The rows are grouped in 4 different ways at once. Each group adds its own fixed numbers to the row, and there is some noise. The rows also spread widely along 17 directions, which tell nothing about the answers.
Known rows, each followed by its group in each grouping:
[ 43  -8  15  41  29  43  20 -18   3  -6  38 -11   9 -23  25 -17  11 -12
 -15  -5  19  19  10  21 -20  21  -2 -14 -14   6  21   8 -18 -11 -19  19
  -7   2   9  -9  -9  11]	k_3 Vume T k_756
[ 15  11   5   6  35  44  38 -10  23  -8  29   2  31 -25  26 -13  -8  20
 -26  19  -2  14  29  12  30  13  -5  -7 -14  11 -20   3 -40   5  -3  -1
 -23 -27  25   0 -22   5]	k_735 kolu C k_756
[ 15  10  -4   2 -20 -12   7 -15  31  15   3 -16   3  18  -4   5  19   6
 -26 -16 -13  -7  20  31 -18  21 -11  20  10 -16 -29 -18  -1   6 -29   5
   7   9  17  19 -11  13]	k_686 dukel E k_732
[-15   2   6  24   6  30  -7 -16  27  -7  17 -11  28   8 -21  -4   9   3
 -12  21 -26 -23  32  -3  15  24   4  -5  -5   1  22   3  -8 -17  12  18
  23  16  22 -23  14   1]	k_735 vimu E k_881
[ 20   4  21 -20  31 -10  -9 -12   9  -4 -31   4   7   5 -32 -36  -7  -7
 -12 -58 -11 -20 -28   5  19  12  22  11   2  -9 -29 -32   1   1 -67   9
 -25  -1  20 -13  -9  19]	k_686 vimu C k_732
[ 22  26   2 -20 -20  23   5  -4  34   4  23  -5   0   3  26  32  13  -7
   4   8  -7  18  -3  28 -13  13  13   5  -8 -20 -24 -19  -1 -26 -27   6
   2  -3   5  -6  -8   2]	k_208 Bilu T k_225
[ 18  30   0   9 -17  -5   6 -30  13  -2  30  16  26   9   2  16   4 -22
 -21 -14   2 -10  32   2 -37  -2  15 -42 -31   1  20   3   3 -21  -1  32
  30  11   7  -3 -10   0]	k_548 dukel C k_704
[ 15 -13 -18  39  41  -1  -7  -5  -9  -1  -3  10  10 -21 -35 -32  -2 -12
 -19   5 -23 -22   7 -25   1   4 -14   2   5  -2  26  22  15   9 -22   6
 -26  -2  12 -15   2  18]	k_548 nibed C k_380
[ 16  36 -32  -1 -27  -7 -14  -3 -15  12 -22 -20  -4   6  -2 -36   2  36
  25 -34  18 -16 -18  21  -3  29 -33  13   7  -3 -35  17 -10   8  -6  -2
   1  11   5  -7  -7 -18]	k_208 Bilu T k_704
[-13  21   8  -8  -6  22   9 -10  36  -9  14  24   5  22  -7  28  12  20
 -34   6  -9  14  17  22 -15 -18   8 -16  10  -8 -23  21  27   0 -22  27
  -2 -35   7 -13  -1  -3]	k_3 kolu T k_881
[  2  -2   7   3  22 -30 -10  20  18  13 -15 -31 -39  -8  -1 -14   6 -19
   0  -8  -4   3 -32  -7   8  21 -16  41  24 -33  -7 -41 -19  14 -31   1
 -25   3  19 -13  -6  14]	k_735 Vume T k_380
[ -7  31 -14  -8  -3 -13  -1 -15  38  -1  13 -18  17  -1  18 -15 -20 -25
 -11  -4 -14  -3  22   6   9  -4  21   0  -4 -26  10 -39  -9  -1 -19 -19
   6   0  20 -10 -24 -11]	k_735 nibed T k_225
[-17  29   6   2   0  16   0  -4  -3 -19 -13  -9  10  -7 -22 -19 -11 -12
  32 -15   5  19 -23 -15   0   1  31 -21  16 -12  21  11  27  -8  -4  20
 -10 -12  -9 -41   6 -23]	k_3 kolu C k_732
[ 41  34 -40  10  -3   2  16   1  11   9  18   6  18 -15  26 -22  -4  17
  -5   5  -7   1  25  17 -12  26 -26   1  -9  -3 -12  28 -21  11   6 -21
  -8  -1  13   3 -21 -11]	k_548 nibed T k_704
[ 12  25   0 -10 -19 -25   7  28  24  -7 -15  12   0 -13  20  -9 -29 -13
  14  10  -4  10   1 -25  14   7   1 -12  16  12  -7   7  -8  -5   8   2
 -17 -32   4 -36   5 -14]	k_208 Vume C k_704
[ -1  24 -30   6 -32  14 -21  -4  10   9  12 -14  16   8   1  -7  -4   1
  -5   9 -19 -20  18   4  -5   4  -5   7   2 -11  -4  -1  19 -12 -10   6
  18   4   4 -12   5  -7]	k_548 dukel E k_756
[-15  31  -2  19  36   5  -5   0  -9  -9 -14  -6   3 -10 -39 -58   0  26
  -2 -21  14 -23 -32 -21  20  11 -26   3   1   7  -6  13 -18  30  -3  34
 -16  -2  19 -23   6  -8]	k_548 dukel C k_380
[ 14  19 -30  15  -5 -47  27 -17  26  11 -12  27  26  23 -37 -11   1  11
 -25 -21 -30 -11  42  28 -21   3  -9 -10  -1 -11 -22  24  15  19 -18 -30
 -21 -13  21  26 -23  -2]	k_548 dukel E k_732
[  4  21  -7   9  15  11  10 -23   7   6  29 -15   8 -12   4  11   4 -27
 -13   0  -9  15   9  -2 -33  -2  13   0   3 -39  24 -18  14  -4 -27  13
  -3   7   5  -7 -22   3]	k_686 kolu C k_380
[  9 -48 -22 -19  22 -61  22  15 -18  25 -15 -10 -25 -12 -10  23  -2   0
   8 -22   0 -18   4   4  20 -17   4  29  16  -7   0   8  -1  39   4 -44
 -24 -21  -9   9  -3   9]	k_548 Bilu E k_881
[ -5 -17   2   1 -17  14 -22   7 -16  22   6 -20 -40  11  21  40  -1  28
  18  -2  15  -3  -5  18   6  14 -27   8  -5   1   7  23 -13 -18  30 -13
  21  15 -11 -41  10 -17]	k_3 vimu T k_380
[-13 -17  13   2 -22 -17  14 -23  22 -13   5 -25   6   2   6   7   7 -16
   1 -27  33  -4  23  33   1 -18  31 -20   4  17  14  -8  13  13  10  12
  18 -14  -4  -7   9 -11]	k_208 kolu T k_225
[  5  48   8   2  32  15  24  -7  37 -12  31 -18   7  -8  23 -35   2  16
 -31 -11   8  12   0  -5   1  27 -11  14  13 -15   2 -15 -48  37   0  20
   8   5  27 -16 -13  -8]	k_3 Vume T k_704
[-11  -3 -17 -11 -16 -22   3  15  -7   6 -17 -11  -7 -18 -15  12  -4 -22
  36  17  -9   0  -9 -17   7  -9  16   2  17 -12  11   4  21  -2   7  -9
 -12 -17  -9 -19   7 -10]	k_208 Vume C k_225
[-13  32 -47  12  19 -14  21  -6   0   6   7  -6  29  -9 -30 -28  17  16
   0  21 -11 -24  17  -6   8   7 -21   3 -10  -8   3  24 -23  37  27  -3
  -1   0  20  13  -8 -11]	k_548 Bilu T k_704
[  3  20  18  18  59   9   8  -5  52 -22  38  -3  12  -1 -13   4   7 -13
  -9  11 -20  -1  -8   1   6   5  13   7 -10 -16  36 -19 -20  27   4  -8
  -3   2  26 -21  18  -4]	k_3 Bilu C k_225
[ 27  30 -12   0  -7 -42  14   3  24   7 -12  28   8  13 -19   6  -1  -9
  -3   4 -37 -16  12 -29 -12  37  -6 -14  -9  -3   0  19 -20 -14   8  -3
   9  16  19  -9 -12   0]	k_3 Bilu T k_732
[-10   6  12   6  24  35  19   5  10 -18   4   7   9 -12 -11 -10  -2  10
  18  -5  16  26 -15  20  20 -14  24 -14   4   4  -5  25  16   6 -10   9
 -38 -44 -10 -29  15 -13]	k_548 Bilu E k_380
[-39  19 -10  27 -32  14 -14  -4   1  21   4 -28 -25  19  -3  24   5  29
  -6  25  -5  16  22   3 -20  13 -47   9  33 -29  -3  17   4 -13  17   9
  18   8   6 -24 -12 -16]	k_3 Vume C k_881
[-19 -24  14   6 -29 -18 -13 -14  -5   8 -32 -36 -13  -4  -3 -17 -17 -29
  -5 -35  14   8  13  -7   7   3  18   4  38 -11   7 -28  23 -24 -38  20
  -2  -1  -9 -22 -19  14]	k_548 nibed E k_704
[ 41  -7  25 -10   8 -20 -18  30  13 -12 -30  13 -29  -7  -2 -10  -5   5
  14 -36  14 -12 -44   1  17  16  -6   8   5  26 -20   6  -7   8 -12  14
 -21 -18   2 -34  30   6]	k_548 nibed C k_704
[ 11  26   3  12  44 -12  26   2  29 -12  -1  19  17 -27 -15 -33  -9 -35
 -15  11 -17  16  -8 -26  -1   1  18 -13   2 -14  16   0   0   7 -34  16
 -38 -25  21 -12 -17   6]	k_686 nibed T k_225
[-11 -35  31  10 -30  16  11 -23  17 -18 -16 -25  12  -6   6 -13   1 -22
  -6 -26  28  23  27  27  10  -1  35 -17  34  16 -12 -10  30 -22 -31  34
 -12 -24 -10 -20  -4  18]	k_548 Bilu T k_704
[-18 -23 -15 -19 -14  13  -6  11 -16  19  -1 -40 -13 -29  33  12 -18  -2
   5  29   1   0  13 -18  37  -5  -6  23  24  -7   3 -12 -11  -4  12  -5
   2 -11 -10 -25  -6   4]	k_686 nibed C k_704
[ -4   5   5  -7 -31  -8  -9   2  40 -12 -24 -16  12   6 -19 -12   0 -11
  16  -9 -20  -4   2  12  15  20  17  14  29  -4 -23 -21  24  -5 -17  -2
  -9  -2  10 -22  10  -2]	k_548 dukel C k_225
[-25  27  -8  -1  -5 -13  12  -8  -2   9   1  26  -3  20 -25  34  -5  14
  22  -6   8  10   2  24 -12 -28   9 -36 -27  -9  12  39  17  -9  15 -14
  -4 -26  -6 -16  -2 -37]	k_208 vimu E k_225
[  5  15 -28  -2  11  -7  11  11  -6   9  10   2 -16 -17  11 -11   0   3
 -23  10   9   4  -6  -4  -9 -23 -18  10  13 -15 -13  12   6  28 -24  16
 -21 -41   5   3  -6   5]	k_735 Vume T k_756
[  7  -7 -13  -6 -11 -32  24  27  36  -3   5  -8   7 -23   2  21  12 -31
  14  44 -21  -7  13 -15   8   6  10  11  20   3   7  -4   2  21  30   0
 -10 -25   7   1  21   4]	k_735 dukel C k_881
[ 37  16 -32 -17 -13  -1 -12  15 -27  30  10 -12  -8 -32  41   6 -19 -13
  11  18  -8 -15  -5 -36   4  19 -18   9 -14  -8   5  -4 -27 -26   0  -2
   9  11  -2 -14 -19   6]	k_208 nibed C k_704
[-20  20 -28  12  14   2 -39 -26 -14  19  20 -43  -3   4  -3 -23  -9   5
 -22 -15   3 -44   4  -7   6 -13 -24  19 -13 -29  24 -34 -19  17 -12  -3
  37  32  20  -7 -13  -5]	k_3 nibed C k_225
[ 30  -7 -11  27  19 -25 -30  -6  -9   7   9 -18 -17   3 -13  -2  14 -16
   8 -32   7 -26 -16  25 -32  -4 -13  12  -8 -17  31  -6  10  19 -13  -9
   3  18   5  -9  19  -1]	k_686 Vume C k_704
[ 18  36  -4 -16   5 -38  17  -7  19  18   9   7 -12  19  -1  25  12  -2
   1 -28  -6   3  -1  26 -33   7   1  -4 -16 -33  -8  -8 -19   3 -10 -15
   4  12  14   3 -25 -16]	k_686 Vume T k_881
[ 27  -8 -31  22   6   3  -4 -22 -21  11   4   8  29  -7 -25  -9  -4 -22
   3 -11 -29 -10  29  13 -24  -4  15 -14  -5 -23  16  15  39 -23 -38 -23
 -21   5   1  -3 -21   8]	k_548 Vume C k_881

New rows. What belongs after each?
[-20  34 -50  15  27  26  -6  -5 -12  26  26   6  19   0  -8   3 -14  23
 -12  47 -36 -13  26  -9  17 -12 -22  -8 -37 -29  16  24 -18 -12   9 -30
  -2  -5  17  -5 -20 -15]	k_735 nibed E k_732
[ 18  -5 -38  26 -25  13 -13 -18 -15  13   2   2  14   6  -7  -3   5  31
   4  -7   9 -26  28  50  -7  -9 -32 -11 -14  16 -31  38  18  -3  -8 -16
  -8 -15   1   8   5  -6]	k_208 Bilu C k_380
[-13  45  -3 -20 -39 -11 -12   6   5   5 -15   2 -12  16   5  -1 -15  13
   4 -21  11   3 -10  -6 -11  -2  -1  -9  14 -10 -18   7   8 -10  -9  29
  15 -11  -6 -30  -1 -22]	k_686 Vume E k_704
[ 23  23 -26   6 -25   0  27   4  16  -5   4  15  17 -15  -7   6  21  -8
   4  34 -19  12  18  -9 -29  28  -2 -13  14  -2   1  40  15  -7  12  25
  -3 -10   2   1  -3   0]	k_735 nibed T k_704
[-27   6   8 -32  22 -23   4  22  17  -1  -2  -3  -7  -7   7   4 -16  -2
  -2  14   3 -24 -10 -25  56 -20  14  -1 -16  15   7  -9 -40  21  30   7
   7 -25  12 -34  21 -10]	k_686 vimu T k_732
[ -5  18  15 -20   7 -12   0  -7  25 -21  -2   2  -9  15  -9  -4   3   5
 -11 -44  16 -10 -19  10   3 -13  26  -9   4  -1   1  -3   5  22  -9  22
  11 -14   3 -24  16 -11]	k_735 nibed T k_732
[ 29  34 -20   8  18  -1   1   6  12  -2  13  14  12  -6  -7  -6  -2  -4
  15   1 -14   1 -11  12 -17   7  -2  -5 -14 -17   8  12   8   6 -10 -14
 -24 -10  11  -9   2 -11]	k_735 dukel C k_704
[ 29 -27 -12   0  -2   7 -14  -1  11  20  38   7 -10   7  43  53 -16   8
 -33   7 -15 -11  41  32  -9 -26 -10   6  -7  -3   3   9  16  -6 -11 -33
   3 -16  -3 -17   3   7]	k_686 dukel C k_881
[-23  -2  10  15   8  14 -40 -18  -4   9   5 -39 -28  18 -21  11  11   8
  -7 -28  -2 -17 -13   4  -9   9 -13  22  14 -31  23 -20   8  -7 -12  14
  27  39   5 -34   5   0]	k_548 nibed C k_881
[ -3   7  10 -12  14  33  -3   5  19  -8   8 -22  -4  -6   9 -20   8  34
  -8  -9  15 -12 -18  16  37  13  -9  21  -2  12 -25  -5 -25  23   0  17
   2  -5  14 -22  12  -1]	k_548 dukel T k_225
[  6 -27  19  19  14  -6  12  -5  -6  22   5 -29 -11 -29  19   7  -4 -31
  -8  18  12  -1  14 -21  22  15 -13  -3 -18   8  18 -29 -50 -25   4  11
   6   8  15  -1 -24  21]	k_3 nibed C k_756
[-30   5  21  -2 -37  22   8  10  13  -6 -10 -25 -14  -6  24   8 -10   5
  25  12  24  33   2   8  18   4   6 -14  24  10  -7  10  -5 -22  22  21
   2 -22 -11 -46   6 -24]	k_686 Vume T k_756
[ 19  -9  12  18  -4 -12 -29   2  -5   5  -2  -8 -35  10  -2  11   5 -13
  14 -30  25  -2 -27  26 -22  -8  -1  -9 -11  -5  15   2  14 -12 -20   6
   3   0  -5 -25  15  -6]	k_3 Vume T k_225
[-31  -5 -30 -29  -5 -30  35   5 -18  28   9 -15  -9 -24  12  36  -6 -12
  -2  36  -7   0  18 -41  13 -17   6   5   5 -17  21   7 -11   9  30  -6
  11 -11  -8  -2 -26  -4]	k_208 dukel T k_225
[ 14  25  22 -19  -9 -31  44 -15  -1   4 -13   1  -6 -12 -11   5   9 -22
   5 -39  14  22 -13 -23 -26  32  18 -14   8 -12  -3  -9 -16 -12  -9  42
   3  11   3  -2 -33   4]	k_548 vimu C k_756
[ 45   8  11 -15   1   4  22 -10  -6   9 -12   1   8  -9 -18   6  33  -6
  28 -20  -5  -9 -21   7  -6  53  14 -12 -34   4 -12   5 -33 -31  -2  17
   9  37   7   4 -13   8]	k_686 nibed T k_732
[ -7  -3  -3  43  18 -11  -7 -13  -8   7 -18 -13 -16  13 -50 -23  22  16
  -9 -26  -3  -5  -3  11 -25  20 -29   8  23 -20   8  25  15  10 -18  11
 -12  17  13 -13  -7   2]	k_548 Vume T k_881
[ 22  11  -2   7  41 -40  32   2   3 -18  -3  -8   6 -31 -19 -34   5 -28
  19 -32  21   0 -29 -14 -12   3  18   3  16  -4  31   3  -3  54   2  12
 -23 -13   1  -4  11  -5]	k_686 Bilu C k_704
[  5 -18 -13  18   8  13  35  -7 -12 -18   5 -21  33 -43  -4 -33   5 -22
  41   5  24   5  11  11  18  -3  37 -28  -4  19  32  25   4  12  25  -4
 -16 -22  -9  -9   9 -16]	k_735 Vume T k_225
[-14  45  -9  -9  -7   7   7  -4  16 -15  -8 -27  11   4 -42 -30  46  17
  26 -19  11 -11 -36  19  -8  26   2  16  11 -13 -17   1   1  35   8  41
   9  13  11   0  19 -15]	k_548 dukel T k_704
[ -4  24 -11   8 -10  11  30 -32 -13   3   8  -4  27  -2 -29   3  24   6
  16 -11   6  -1  19  14 -25  10   9 -30 -12  -7   5  23  -1 -10  13  19
  14  13   3   6 -17 -15]	k_208 Vume C k_881
[  7   3  37   6   9 -10  15   0  20   7  -6   0 -24  15  -5  40  13  -3
  27 -10   0  30  -8  22  -8  38   2 -17 -20 -14  11  -2 -34 -37  15 -12
  -5  21  11 -26 -16 -11]	k_735 Vume T k_704
[ 15  -1  -4  -2 -12  -1  28  -5   4  -7   2   9 -20  -3  23   8  -9  29
 -14 -31  24  25  12  24 -18  -2  -6  -7  30   6 -12  44  15  17  -1  -1
  -9 -30 -13 -18 -10 -13]	k_735 nibed T k_756
[-33  -1  -4  36 -17 -49 -22 -18 -33  36 -21 -23 -40  21 -11   6 -17   9
  -1 -42  42  -5  11  17 -16 -25 -44 -17  -4 -15   1   4  -3  -9  -4  -2
   3  -2   2  -8 -29 -13]	k_548 Bilu C k_881
[-11  54 -14 -14 -23  13   5  -9  -1   4  -7  -3  10   2  -5 -27   1  20
   5 -16  15   5  -6  11   0   4  -2 -16 -10 -11 -36   6  -8  -8 -16  26
   1  -9  10  -7 -22 -19]	k_548 Vume T k_225
[ 41  12  26  21  13 -10   5  -4  23  -7  17   7 -17 -17  21  -7  -5 -26
 -35 -22  13  11  -7 -21 -28  19  -5  -9   5   0  16  -9  -9  -6 -29  42
   0   1  12 -17  -8  19]	k_548 nibed C k_225
[ -4   8 -17  -3  12   6  16  -1   8   7  41 -14   2 -15  27  41   0 -20
   5  32 -11  20  18  -7 -12  -1  17  -4  -6 -29  49   3  -4  -4  26 -13
   9   2  -4 -20  -9 -12]	k_735 kolu T k_704
[ -8  -8 -23   8 -13 -13   7 -14  22   9  38  -9   7  -1  24  42 -15 -24
 -17  19 -18   5  54   6 -14 -24  11  -2  11 -22  31  -4  19   1  10 -27
   8 -10  -5 -15  -7  -3]	k_548 Bilu C k_380
[ -1  44 -14   8 -22 -11  -6  -6  18  -4 -14  -8 -11  26 -16 -23   8  44
  12 -39  11  -3 -11  36 -20  19 -26   6  16 -10 -24  23   4  23   0  -7
   5   6  11 -18   2 -35]	k_208 Vume T k_225
[  5  21  12  25 -12 -19  -4 -16  28 -12  -8 -32   5   5  -9 -44  18   0
   2 -43  38 -11  -4  39  -9  10 -15  -1   7  10 -16 -25 -16  28  -9  26
   4  -2  21   5  11  -8]	k_208 Vume C k_704
[ 39  -3 -20 -41 -23   1 -16  13  17   6   7  -3 -10 -13  33  17 -16 -25
 -18  -2 -29  -9  -2 -11  -4  -7  19  34  33 -22 -18 -27  32  -2 -52  -4
  -3 -19  -8 -15   1  22]	k_3 nibed C k_756
[ 51   4 -16  41  22 -21   0   2 -28  33  -1   7 -22 -20  26 -17 -25   3
 -16 -15  16  13   2   4 -26  14 -56   0  -9 -10  -9  18 -18  -9 -36 -14
 -41 -11  11   3 -40  14]	k_686 Bilu C k_704
[-24   1 -31  -6   5 -10  18   7 -15  25   2 -29  -7 -16   0   2  -9  -3
   6  23 -14  10  13 -21  14  -2  -2  20  21 -33  15   0  -9  12   9 -23
  -8  -8  -2  -4 -20  -6]	k_3 Vume E k_732
[-12 -10 -38  -3  28 -23 -29   4   5   5  14   1 -14  16  -9  10  -1  21
 -26  -1  -9 -43   5  18  13 -45 -17  23  -1 -13   6   9  15  50  -6 -26
  -3 -27   8  -9  26  -1]	k_735 Bilu T k_704
[ -3  10   0  44 -13  21  24 -13  27 -17  28 -18  19 -15   9 -12  18  -4
  -1  22  22  17  28  18 -12  13  -6 -21   3  16  16  22  -4   7  27  31
   8 -10   7  -7  10  -9]	k_548 Bilu T k_225
[ 32  -1   7  15 -31 -46   0  -3   1   2 -42  -3   0  -5 -16 -35 -10 -31
  18 -51  13 -12  -2   0  -9  26  11 -16   5  16  -5  -3   7 -22 -25  15
  -6   4   0  -5  -9   2]	k_548 nibed E k_756
[  8  -9 -20  34  18  -9  -7   0 -17  13  11 -10  14 -17 -12  -5   0 -17
  19  20  -2 -28  16   1   4  -9 -11 -19 -31   6  33  14 -13  -3  23 -12
   0   2   9  -8   9  -9]	k_686 Vume C k_881
[ 12   0 -26 -36 -23 -46  13   4 -12  13 -42   9   3  -2 -14 -17 -19  -1
  12 -41  -3 -15   1  10   9 -15  20   3  17  -4 -39   5  21  11 -34 -21
 -24 -32  -8   3 -15  -7]	k_686 Vume E k_756
[-29 -48  18 -33  19  24   5   2  -7   0   5 -18  -8 -10   8  29  -8  -6
  -5   8   1  -6   2 -10  53 -29  41   3   4   6  15  -9   2  -4   2  -1
   1 -23 -15 -36  12  11]	k_3 dukel T k_732
[-15 -24   6 -19 -34   1  -3 -22  21  -3   2 -20   8  24  10  38   2  14
   7 -17  -1 -19  41  33  23   7  22  -6   0  11   1  -3  -5 -14  29 -18
  37  15  -3 -24   7 -10]	k_735 Bilu T k_704
[-34  -6  30  26  23  13 -10 -12  -1   2   8 -38 -23  -4  18  -7 -14  14
   4 -16  44   4  -4  15  30  -6 -13 -13 -18  10  32  -6 -43  -1  26   3
  17   8   7 -41  -2 -24]	k_686 nibed T k_225
[  1  18  43 -13 -19 -33 -17  11  33   1 -13 -15 -31  13   8  16  -2 -29
  23 -29  23   2 -32  12   3   5  12  -8 -11  -1 -11 -48 -25 -17  -8  18
   8  -1   9 -27  11  -9]	k_3 Vume C k_380
[-11  12 -17  32 -23 -57 -15 -16  33  -1  10 -26   6  19  -4  -9  -1 -37
   4 -17   5 -27  33  22 -22 -12   7 -16  -5  -9  41 -23   4  15  18 -14
  28  12  14  -9  11 -22]	k_735 Vume T k_380
[ 21  39 -30  -4  -6 -54  -2  18   7  16 -13  11   0 -16 -22  -8   4 -48
  14  20 -34 -23 -16 -53 -17  25   0  -2 -12 -20  18  -6 -11 -12  -3  18
   2  18  15  -5 -10   4]	k_548 nibed T k_380
[ 38 -18   2 -12 -31  -9  38  -6  41  -8   7  -9  17 -17  27   9   7 -25
   8  -8  -5  15  32  28  -6  29  30   5  27  12  -8  -2  10   0  -2 -10
  -8 -10  -4  -5   1   4]	k_208 vimu T k_380
[ 25  13   6  -1 -22   2  23   5  26   2  -2 -30  18 -23   6 -15  16 -36
  19  17 -18  15   5 -20  -5  61  16  14  22 -13   2 -28 -22 -21  -6  23
   5  21  10   0 -11  14]	k_3 Vume E k_704
[-11  40 -22  14 -11   3   3 -11  29 -10   2 -10  39   8 -50 -33  32  -6
   7   9 -18 -24   6  13  -4  16   8  -1  -7  -8  -5   0   7  15   1  30
  10   3  22  12  20  -6]	k_548 vimu E k_732
[ -8  22 -24  -3  17   3  -4  12  31  -2  21   6  -4  -4  -2   7   6  18
 -25  30 -14 -12   0   9  10 -28 -20  19   3  -9 -13   5   4  41  -6  -3
 -12 -39  17  -2  18  -4]	k_208 nibed C k_225
[ 19  39 -48 -22 -16 -42   1  18  -3  39  20 -10 -14  -9  31  15   1   8
 -11  20  -5 -33   9 -12  -7  -5 -43  21 -15 -16 -25 -12 -42  24  14  -6
  19  -5  19  21 -13  -4]	k_208 Vume C k_881
[-27 -10 -17 -12 -11 -19  -8   1 -29  24 -13 -32  -5 -16  -9   0   3 -18
  14  13  12 -29  -1 -15  32 -18   1  -3 -19  -5  -5 -27 -23  -7   7  14
   9  -9   7   6  -4   9]	k_735 Vume C k_732
[ 24   6   4  20   3 -47  15 -27  26  11  -5   7   6  11 -14  -2   5 -15
 -21 -28  -9 -17  29  11 -19  23  -7 -17 -20  -1   8  -6 -23  -9 -12  -9
  12  23  27  11 -31   5]	k_208 nibed T k_225
[ -6  25  -9  18  16  42  20 -19  23 -17  23  -8  45  -9  -7 -29  -3   1
  -3   9  -7  11  22  20   9  -4  17 -16  -2  -4   5   5   8   9  -7  -3
 -17 -20  13  -9  -3 -11]	k_3 dukel C k_732
